There are 10 hidden switches. A switch that is on adds its own fixed numbers to the row, and there is some noise. The rows also spread widely along 14 directions, which tell nothing about the answers.
(in the rows, 128 means zero)
Some rows, each with its switches (1 for on, 0 for off) after it:
[130  68 110 159 104 138 134 129  99 217 118 167 137  81 188 131 139 118
 155 144 100 129 107 145 122] => 1 0 1 0 0 1 1 0 1 0
[127  87 132 158 115 124 133 133 127 192 133 118 123  64 118 100  92 133
 103 130 132 150 135 139 137] => 1 1 0 0 0 0 1 1 1 1
[116 102  47 102 106 174 127 104 132 157 130 129 117 121  97 135 125 109
 103 135 167 150  88 161 140] => 1 1 0 1 0 0 1 0 0 0
[166 131 160  85 123 108 183 140 160 173  64 122 149 104 101 106 126 139
 116  68 115 123 130 186 127] => 0 0 0 1 1 0 1 0 0 0
[112 123 121 128 149 144 133 107 120 188  54 132 108  91 104 104 131 161
 133 152 146 106 112 144 129] => 0 0 0 1 0 0 1 0 0 0
[118  89 107 247 140 201 140 138 153 143 144 175 130 119 112  79 175 151
 179  84 118 110 101 168 118] => 0 0 0 0 1 0 1 0 1 1
[ 77  46 147 168 106 176 134 184 111 160 160 146 102  60 130 140 134 153
 143  68 146 102  74 121 153] => 0 0 0 1 0 0 0 0 0 1
[175  94 132 148 144  77 126  99 118 107 128 146 135 162 169 140  94 139
 127 114  81 129 165 155 102] => 1 1 0 0 1 0 0 0 1 1
[112 115 137 121 130 101 145 114 131 130 108 123 126 133 131 144 133 165
 126 113 102 115 133 178 117] => 0 0 1 0 1 0 1 0 1 0
[103 116  88 118 127  56 149  78 123 131 147 131 142 163 136 148 110 117
 109 165 104 162 145 164 138] => 0 0 0 0 1 0 0 0 1 1
[102  98  96 145 128 172 126 136 153 133 180 145 134 182 135 162 162 133
 120 114 119 155 100 184 155] => 0 0 0 0 0 0 1 1 1 0
[162 131  70  89 200 122 125  69 107 135  77 169  99 154 122 115  61 121
 128 182 134 120 119 120 157] => 0 0 0 1 0 0 1 0 0 1
[113  98 105 102 134 139 129 134 143 210 113 119 124 131 100 153 151 150
 119 164 113 152 102 186 140] => 1 0 1 1 1 0 1 1 1 1
[121 105 102 149  96 111 140 137 121 146 164 100 142  97  84 116  95 108
  96 101 148 168 136 140 155] => 1 0 1 1 0 1 0 1 0 1
[164 123 127 163 105 164 144 184 140 143 105 126 134  78  98  61 132 120
 126  84 144 116 116 138  92] => 0 1 0 0 0 0 1 1 0 1
[115  85  95 132 100 119  67 162  85 199 134  67 101 128 127  84 106 107
 113 196 136 177 108 118 105] => 0 0 0 0 1 1 1 1 1 1
[105 115 120 194 152 126 157 114 137 132 161 165 123  44  58 105  88 146
 131 121 128  88 140  84 171] => 0 0 0 0 1 0 1 0 1 0
[148 103 158 174 170 158 144 123 174 196 135 131 138 109 131 130 128 160
 104 136 111 151 149 150 156] => 0 1 1 0 1 0 1 1 0 0
[146 126 119 142 126 144 150 151 143 179  45 152 139  93 113 133 193 165
 152 148 101  75 120 158  66] => 1 1 1 1 1 1 0 0 1 0
[148 114 150  91 117 145 141 170 139 148  95 133 116  89 120 139 135 154
 120 108 112  80 108 131 107] => 0 0 0 0 1 0 1 0 1 0
[154  91 119 150 136 181 132 144 148 170 113 131 107  71  93 104  87 141
 132 125 143 109 125  96 135] => 1 1 1 1 0 1 0 0 1 1
[ 91 107 123 107 117 103 142 121 161 149 145 103 131 156 109 162 146 148
 123 156 108 140 134 128 118] => 0 0 0 0 1 0 1 0 1 1
[ 87  95 105  84 136 107 137 117 108 160 115 130 118 128 124 166 117 153
 135 163 113 122 108 154 150] => 1 0 1 1 0 0 1 1 1 0
[172 162 110 149 177  91 106  90 111 142 116 153 131 149 142 157 125 121
  73 190 106 141 164 122 134] => 0 0 0 0 0 1 1 0 0 0
[112 134  77 101 136 137 168 102 149 114 101 127 130 156 168 164 153 139
  97 170 124 122 114 156 107] => 1 0 1 1 0 1 1 0 1 1
[ 88 132  88 181 171 185 191  93 166 165 151 193 141  74  95 134 142 149
 103 134 136 124 105 196 207] => 1 0 1 0 0 0 1 1 1 0
[143 112  81 147 133 100 105 100 103 111 105 128 114 146 141 142 133 146
 103 156 110 120 135 150  74] => 1 1 0 1 1 0 1 0 1 1
[151 102 103 151 161 119  97  92 113 200 103 150 129 144 112 160 142 158
 118 157 105 149 137 183 140] => 1 0 1 1 1 0 0 1 0 1
[ 70  88 128 115 153  91 165 101 112 162 108 158 123 107 132 134 104 158
 170 149 116  99 116 131 146] => 1 0 0 0 0 0 1 1 0 1
[138 135 112  86 157 164 147 145 135 108 114 132 101 102  91 148 113 142
  97 124 144 101  95 132 150] => 1 0 1 1 0 0 1 0 0 1
[127  95  78 145 108 156 110 118 117 175  72 106  93  69  89  71 101 145
 118 138 164 114 111 129  90] => 0 1 0 1 1 0 1 0 1 1

New rows, each followed by its switches (1 for on, 0 for off):
[110  89 151  97 142  83 144  88 134 157  77 117 115 140 142 133  92 177
 152 139 107 105 148 135 115] => 0 0 0 0 1 0 0 0 1 1
[125 101 137 167 144 124 148  94 159 123 122 122 121  97  68 101  71 184
 144  88 131  93 166 110 137] => 0 0 1 0 1 0 1 1 1 1
[110 104 153 181 137 158 140 174 147 157 109 147 129 116  66 106 180 171
 207 106  99  83 110 154 100] => 1 0 1 0 1 1 0 0 1 1
[113  91 149 182 156 106 131  89 131 180  67 109 120 140 138  81 120 183
 168 151 108 124 154 141 105] => 0 0 0 1 1 0 0 0 1 1
[104 107  63 165 124 197 165 118 152 108 132 129 122 106 111  71 125 122
 158 133 159 105  95 103 119] => 0 0 1 0 1 0 1 0 0 1
[166 135 114 170 179 100 129 106 127 106 117 126 125 163 136 116 115 138
  91 130 115 149 154 166 115] => 0 1 1 1 1 1 1 0 0 1
[129 132 105 176 140 124 162 122 142 178 149 138 150  90  96  92 133 101
 105 148 126 159 129 144 150] => 1 0 0 0 1 1 1 0 0 1
[137 111 148 150 141 102 150 175 109 107 111 166 136  99 151 163 162 158
 118 105  98  80 121 148  96] => 1 1 0 1 0 0 0 1 0 1
[158 132  96 138 171 108 113  99  82 112  99 142 111 136 111  69  70 112
 159 172 125 119 131 108 131] => 1 0 0 0 0 0 0 0 0 1
[120  67 125 183 119 148 124 119 135 156 149 107 118  96 149 118 105 162
 109 114 128 139 137 148 117] => 1 1 1 0 1 0 1 1 1 1
[140 126  73 134 126 106 129 141  99 134 145 173 141 133  70 129 143  90
 145 129 114 139 105 156 140] => 1 0 0 1 0 0 0 0 0 1
[186 140 106 191 139 157 119 138 121 141 146 132 124  70  84  64  85  94
 102 135 145 147 139  94 152] => 0 0 1 0 0 0 0 0 0 1
[126  91 117 136  96 100 148 123 140 126 171 106 136 106 129 142  80 116
  92 116 130 148 152  84 146] => 0 0 0 1 0 0 0 0 1 1
[138 155 136 136 166 107 165  98 148 121 109 134 132  82  95 128  99 157
  90 164 114  95 159 109 148] => 1 0 0 0 1 0 0 0 1 0
[102  83 145 134 127 100 120 123 148 164 172  82 131 170 148 156 125 139
 118 166  99 171 147 117 128] => 1 0 0 0 1 1 1 0 1 1
[105 101 172 162 161 104 120 185  99  98 142 129  98 108  98 122 118 160
 144 107 117 101 117 113 129] => 0 1 0 1 0 0 0 0 0 1
[109 114 121 128 105 120 109 117 118 135 106  99 119 106  77 135 118 171
  95  93 152 113 136 159 120] => 0 0 0 0 1 0 0 1 0 0
[139  69 136 128 109 162 145 102 161 203 127 110 125  79 181 153  97 147
 111 161 123 132 144  73 132] => 1 0 1 0 0 0 1 0 1 1
[144 101  58 222 117 184 145  85 141 130 160 161 157  97 173 143 159 122
  84 130 136 130 130 119 130] => 1 0 0 1 1 0 0 0 0 0
[170 115 105 145 150 149 151 101 147 139  84 137 150 160 163  99 121 139
 132 120 118 124 137 152 121] => 0 0 0 1 1 0 0 1 0 0
[134 115 120 131 141 180  94 114 132 133  93 127 104 140 113 144 137 173
 134 145 129  94 122 131 113] => 1 0 0 0 0 0 0 0 1 0
[129  96 136 156 118  75 133 105 110 112 117  84 124 106 137 106  66 159
  74  70 146 131 165 135 118] => 0 0 0 1 1 1 1 1 0 1
[123 130 109 167  91  87 112 145  95 116 165  76 142 121  92  99 137 100
  97 134 128 173 136 130 116] => 1 0 0 1 0 0 1 0 0 0
[161  96  78 134 137 163 114 134  98 111 120 177 111 108 173 181 125 144
  96 133 119  88 104 135 122] => 1 0 1 1 0 0 0 1 1 1
[141 118 113 133  95 100 145 164  90 131 114 115 129  91 155  85 108 100
  91  99 127 141 112 161 115] => 0 0 0 1 0 1 1 0 1 0
[166  92 121 124 122 136 114  90 109 151 101 128 130 144 191 135 106 133
 117 123 120 139 136 148 122] => 1 0 0 0 0 0 0 0 0 0
[ 97  93  96 152 143 128 134 110 112 153 140 138 114 111 102 102 104 127
 149 137 134 138 108 143 151] => 0 0 1 0 1 0 1 0 0 1
[130  87 138 197 196 139  87 140  85 125 156 113  91 131 131  76  69 147
 112 140 134 149 119 128 174] => 0 0 0 1 1 0 0 1 0 1
[145 130 146 106 165 153 153 162 143 118 131 137 116 107 108 119 114 139
 116 126 109 100 105 139 152] => 1 0 0 0 1 0 1 0 1 0
[ 85  60 107  61 154 123 170 132 132  86 139 156 102 175 202 185 107 150
 138 111 108 100  79 162 132] => 0 1 0 1 1 0 1 0 1 1
[140  87  84 120 128 146 113 136 108 156 129 133 108  94 118 139  99 130
 109 136 140 118 105 110 134] => 0 0 1 1 1 0 1 1 0 1
[ 84  80 148 149 145 145 111 181 107 189 143 166  88  62  84 139 122 150
 156 133 124  91  88 101 154] => 0 0 0 0 0 1 1 0 1 1
[137  98  98 158 129 151 121 118 144 151 106 123 119 127  65 100 113 160
 147 102 133 118 131 148 119] => 0 0 1 1 1 0 1 1 1 1
[161 100 136 134 169 181 113  79 144 132  82 112 112 191 176 110  97 167
 154 130 127 128 141 139 129] => 0 0 1 0 0 0 0 0 0 0
[109  66 142 195 148 175 146 148 175 162 186 130 135 118 112 137 144 147
 147 129 118 136 122  95 150] => 1 1 0 1 1 0 0 0 0 1
[119 131 125 122 153  93 173 126 128 136 112 140 132 117 124 112 117 124
 123 140 119 130 122 135 142] => 0 0 0 1 0 0 1 0 0 1
[106  79 143 140 154 100 146  62 143 195  61 134 148 172 157 117 123 186
 200 148  98 113 158 147 116] => 0 0 0 0 1 0 0 1 0 0
[ 84 158 104 132 138 136 153 124 150  79 157 136 123 132  99 188 163 149
  47 102 156 126 115 185 154] => 0 0 0 0 0 1 0 0 0 1
[101 109  90 103 140 146 150 145 136 135 101 156 106 107  80 141 132 150
 158 140 128  73  91 116 118] => 0 0 1 1 1 1 1 0 1 1
[141 102 157 200 158 128 149 192 101  74 186 163 120  49 125 122 107 140
 128  99  89  73 117  78 148] => 1 0 1 1 1 0 1 0 1 0
[117 107 121 172 161 114 140 134 107 118 127 149 117 119 129 102 114 133
 132 124 126 129 119 147 136] => 0 1 0 1 0 0 0 0 0 1
[127 119 116 146 135 172 114  99 189 136 139  92 130 152  60 161 139 166
 113 146 147 131 159  86 128] => 1 1 0 1 0 0 0 0 0 0
[128  90 129 215 161 199 116 131 168 119 208 112 121 154 130 130 144 145
  95 113 130 166 122 145 148] => 1 1 0 0 1 0 1 0 0 1
[112 121 135 180 173  98 119 130  93 143  84 151 114  99  78  95 135 177
 168 151 110  88 132 161 105] => 1 1 1 0 1 0 0 1 0 1
[127 113 130 131 115 114 129 166  79 133 102 132 109  77 164 106 130 128
 119 147 113 103  98 135  94] => 1 0 0 0 0 0 1 0 1 1
[177 100  57 141 154 142 171 121 109 148 125 215 142  78 194 145 113  98
  99 144 110 107  99 130 145] => 0 0 1 1 1 0 1 1 0 1
[133 148  73 215 173 153 143 102 117 115  99 179 121  67  47  57 116 155
 145 133 135  82 127 168 126] => 1 1 1 0 1 0 1 1 1 0
[159 159 103 159 159 161 107 151  97 108 142 142  98  63  70  97 104 113
  56 124 159 128 104 158 158] => 1 1 0 0 0 0 1 0 0 0
[109 126 162 166 137 112 155 130 155 159 104 134 142 114 131 186 187 181
 105 126 111 112 150 143 115] => 0 0 1 1 0 1 0 0 0 1
[122 104  75 127  86 119 145 110 158 131 136 130 146 132  77 148 127 127
 131 100 128 113 139 110 110] => 0 0 0 1 1 1 1 0 1 0
[118  71 123 101 117 108 138 102 134 151 120 113 129 185 181 128  93 139
 145 113 113 155 132 168 125] => 0 0 0 0 0 0 1 1 1 1
[ 82 129  80 121 159 151 197  85 178 165 122 160 129  79  91 171 145 158
  91 168 133 112 110 156 168] => 1 0 1 1 1 0 1 0 1 1
[122 142 136 134 115  39 139 120 113 125 121  99 147 123 132 167 150 150
  72 156  90 142 167 154 108] => 0 0 1 1 1 0 0 0 1 0
[138  62 131 179 138 134 110 137 115 135 143 130 120 149 148 111 119 140
 168 106 108 125 124 101 111] => 0 0 0 1 1 0 1 0 0 1
[112 114 107 160 166  93 146 124  79 123  95 169 115  85 111  94  98 148
 123 106 131  98 108 178 148] => 0 0 0 1 1 0 0 1 0 1
[ 83 113 117  75 132  98 171 150 118 132 140 164 119  68  75 168  95 135
 125 123 134  91 103 122 174] => 0 0 1 0 0 0 0 1 0 1
[143  91 151 117 137 183 153 173 167 134 124  93 118 138 160 125 133 151
 127 120 114 117 105 121 114] => 1 0 1 1 1 1 1 0 1 1
[149  84 120 160  84 160 128 166 133 142 132 111 146 115 138 110 126 128
 139  94 124 119 129 109 106] => 1 0 0 1 0 1 0 1 1 0
[ 86  75 133 162  86 141 139 141 136 138 150 152 130  93  87 142 137 157
 172  61 125  90 120 127 132] => 0 0 0 0 0 0 0 0 1 0
[124 122  96 170 128 153 135 113 137 106  99 132 127 144 113 130 176 163
 136 110 132 112 122 173  79] => 1 1 1 1 0 0 1 0 0 1
[151  97 165 150 116 125  93 141 125 184  76 133 127 150  96 132 179 177
 173  72  96 111 129 188  83] => 0 0 0 0 1 0 1 0 0 0
[128 144 104 149 156 120 166 111 119 126  79 163 142 151 216 118 164 130
 120 175 100 113 119 172  98] => 0 0 0 0 0 1 1 0 1 0
[207 106 104 174 128 139  93 149  93 116 124 153 129 136 123 104 109 104
 136  89 119 124 129 122 106] => 1 0 0 1 0 1 0 0 0 1
[119 116  77 103  95 120 143 111 116 117 100  92 142 145 130  91 108 119
 128 125 149 128 121 155 101] => 1 0 0 0 1 1 0 1 0 0
[135 142 126 137 138 110 108 146 135 134 150  78 121 180 110 100 119 110
  99 167 120 185 139 139 127] => 0 0 0 0 0 1 1 0 1 1
[155 106 177 118 167 114 161 153 154 148 152 125 141 102 155 175  98 151
  82 135  96 122 151  93 175] => 0 0 1 1 1 0 0 1 0 0
[131  78 148 166 142 138 120 165 127 169 181 126 119  77  72 104  88 124
 147 131 107 129 123  74 171] => 1 0 0 1 1 0 1 0 1 0
[112 112 106 115 103 166 155 134 161 154 112 138 131 105  64 153 150 146
 116  68 158 112 103 166 136] => 1 0 0 1 0 1 0 0 0 1
[103 106  93 105 111 105 174 126 123 192  89 137 125  54 130 113 117 121
 126 175 125 116 110 142 105] => 1 1 1 0 1 1 1 0 1 1
[151 140  88 109 144 161 136 111 148 104 136 118 133 147 147 152 124 117
  70 162 137 127 124 118 133] => 1 0 0 0 1 1 0 0 0 0
[174 130  96 122 140 144 121 136 135 146 117 149 116 114  99 133 110 111
 109 138 135 125 128 116 118] => 0 1 1 0 0 1 1 0 0 1
[155 120 126 127 170 139 100 112 125 147  99 135 113 168 107 143 146 160
 148 144 101 122 124 165 114] => 1 0 1 0 1 0 1 0 0 1
[ 87  71  92 146 160 166 163 109 135 153 141 186 125 107 129 154 120 154
 166 129 127  99  96 137 166] => 1 1 1 1 0 0 1 1 0 0
[136 114 123  75 138 120 199 111 185 120 144 135 146 126  85 122  62 119
 145 103 116 108 139 102 166] => 1 0 0 0 1 1 1 0 1 0
[133 109 158 118 131  92 123 155  92 145  88 129 115 124 185 160 145 158
  93 119 100 114 120 171 105] => 0 0 0 1 0 1 1 0 1 0
